The rows are grouped in 2 different ways at once. Each group adds its own fixed numbers to the row, and there is some noise. The rows also spread widely along 2 directions, which tell nothing about the answers.
Some rows, each with its group in each grouping after it:
[-33  -6  37  21 -17   9 -12   3 -15   2   0 -23  11 -15   7  -5 -14 -18
  20]	J_971 J_408
[  0   3 -12  -4 -12  -8  15   8 -11  -5   5  13 -13  10 -11   8   1  13
  -3]	J_971 J_629
[-29  18  49  32  -9  12 -14   3  -3 -16   1   4   6 -17  10 -11   1  -9
  13]	J_199 J_993
[ 29   9  -3  -8  12   2  -3  -4  15  -5   4  23   2 -24 -11  12  -5  -1
  -4]	J_500 J_942
[ 11   4  -1 -10  -8   6   0   2   4   4  -3  18  -3  -8 -12   9  -6  -3
   9]	J_500 J_942
[ -7  10  14   9 -18   1   4   7 -13  -5   5  13 -16   6  11   2   1   5
  -4]	J_199 J_629
[ -4  -6   7   8   4  11   4 -13   7  -5  -2  -8   2 -11  11   3  -8  -6
  -1]	J_199 J_408
[-11   6   9   6  -8  15   1  -7  -4  -9  -4  19   7 -17   1 -13   4   8
  12]	J_500 J_993
[-19   5  16  14 -26  -1   1  10 -23  -4   7  12  -9   6   0   2   0   2
  10]	J_971 J_629
[ 20   8  -4  -9   4   3  -2  -2  11  -4   2  22  -1 -19  -7  11  -7  -3
  -2]	J_500 J_942
[ 13  -1 -43 -29   7   1  23 -13  10  -5 -13  27  -2   7 -13  -7   9  21
   4]	J_500 J_993
[ 14   6 -22 -17   7   6  15 -11  10 -13  -6  27   6  -6  -8  -1   8  17
   1]	J_500 J_993

New rows. What belongs after each?
[  3   5 -14  -7   7   0  14  -6  18 -13  -9  15   0   7  -3   0   5  18
   0]	J_199 J_993
[-17   7  10   3 -20  -6   5  12 -20  -4   5  12 -11   4  -5   2  -1   8
   1]	J_971 J_629
[-10  13  21   3 -23   2 -10   7   7   8  -8   3  -7   6   1  10 -12 -11
   6]	J_199 J_942
[-16   5  23  14 -12  15  -2   0 -13 -12  -2  13   9 -22   1 -16   6   0
  15]	J_500 J_993
[ 15   2 -20 -15  -7   1  22  -4 -12  -6  -1  28 -15   6  -1   1   8  17
  -9]	J_500 J_629
[ -7   5  10   0 -16  -7 -10  11   4   4  -2   8   1  -2 -13  13 -15  -5
   9]	J_971 J_942
[  2  11  31  11  -8  12 -19   2   2  -1   5  15   7 -30  -5   6  -8 -12
   7]	J_500 J_942
[  1  13  19   9  -8   1   9   8  -5 -11  10  15 -13  -4   8   6   5   7
  -6]	J_199 J_629
[  7  -1 -36 -20   5   1  23 -11   8  -5 -10  25  -3   2 -11  -4   9  25
   2]	J_500 J_993
[ 33  10 -23  -7  17  -6  21  -6   5 -19  12  33  -8 -14  -2  10   7  20
 -15]	J_500 J_629
[ 19   8 -14  -4   6  -7  16   0   9 -10   5  20 -13   1   0  12   1  17
 -19]	J_199 J_629
[  5 -11 -17  -4  14  -3   9  -5  13  -6  -2  -9   8 -10  -6  14 -14   7
   3]	J_971 J_408
[  1   2 -28 -12   1  -8  21  -4  16  -8 -10  14   5   3 -12   6   1  26
   8]	J_971 J_993
[-21   7  24  14 -29   2   5   4 -25  -1   0   8 -16  13  11  -5   2   1
   4]	J_199 J_629
[  3   1  -2 -16 -23   5  -1   4  -4  10 -10  17  -5   1  -9   3  -7  -2
  10]	J_500 J_942
[ -1  14  31  16 -10   4 -15   6  10  -4   1   5  -2 -12  -2  13 -10 -14
   2]	J_199 J_942
[-22   4   6   4 -12   1   3   5   0  -4  -6   8   6   3  -8  -6   3   9
  21]	J_971 J_993
[ -3  10  16  19  -4  -4   1   6  -9 -16  10  10  -4 -14  -5   7  -4   6
  -1]	J_971 J_629
[ -5   8   5   5   1  11   6  -8   0 -11  -2  20   5 -17   0 -10   6   7
  10]	J_500 J_993
[ 12   7 -10  -4  -7   5  16  -2 -13  -4   8  28 -16  -2  -1   2   9  11
  -6]	J_500 J_629
[ 11   4 -20 -17  -7   3  21  -1 -11  -3   4  25 -16   1   0  -2   9  20
  -7]	J_500 J_629
[-15  -4 -19  -9  -9  -4  15  -3   3  -4  -9  10   0  12 -12   1   0  18
  16]	J_971 J_993
[  2  10   0  -3  -9  -4  10   6  -5  -8   6  15 -18  10   3   6   3  11
 -10]	J_199 J_629
[  3   8   0   0  -3  -2  13   4  -3 -10   4  18 -17   4   4   7   5  14
 -11]	J_199 J_629
[-16   9  15  11  -8   5   0   0   2 -11  -5  10   4  -2   5  -9   3   8
   8]	J_199 J_993
[-20   6  23  15 -10  17  -1  -2  -7  -6  -1  18   7 -16   4 -19   7   1
  20]	J_500 J_993
[-19 -10   4   7  -7   5  -1  -4  -5   1  -7 -14   5  -4  -3   4 -12  -4
  17]	J_971 J_408
[ -4   4  -8  -3   3  -4  12  -4  11 -12  -9  13   7   0 -11   3   4  15
   9]	J_971 J_993
[ -1  11  14  11 -10  -3   9   5  -7 -13   3  13 -10   4   8   5   4   4
  -6]	J_199 J_629
[-18   6  16  10 -12  17   7  -4  -7  -8  -2  16   4 -16  -2 -14   7   3
  13]	J_500 J_993
[ -4 -12  -3  -6  -2  15   7 -10  -5   2  -3  -2  -3  -7   4  -4  -7  -6
   7]	J_500 J_408
[  6  12  19   4  -9   1  -9   6  13  -1   0  10  -3 -11  -4  15 -12  -7
  -2]	J_199 J_942
[ 10  13   2   6   4  -4  11   3   6 -16   6  18 -14  -1   2  11   4  12
 -14]	J_199 J_629
[  6  14   6   8  -4  -2   9   5  -1  -9   8  15 -15   0   6   7   3   7
  -8]	J_199 J_629
[  8  18  27  18   4   1   6   5   6 -22  13  19  -8 -22   8   7   7   7
 -13]	J_199 J_629
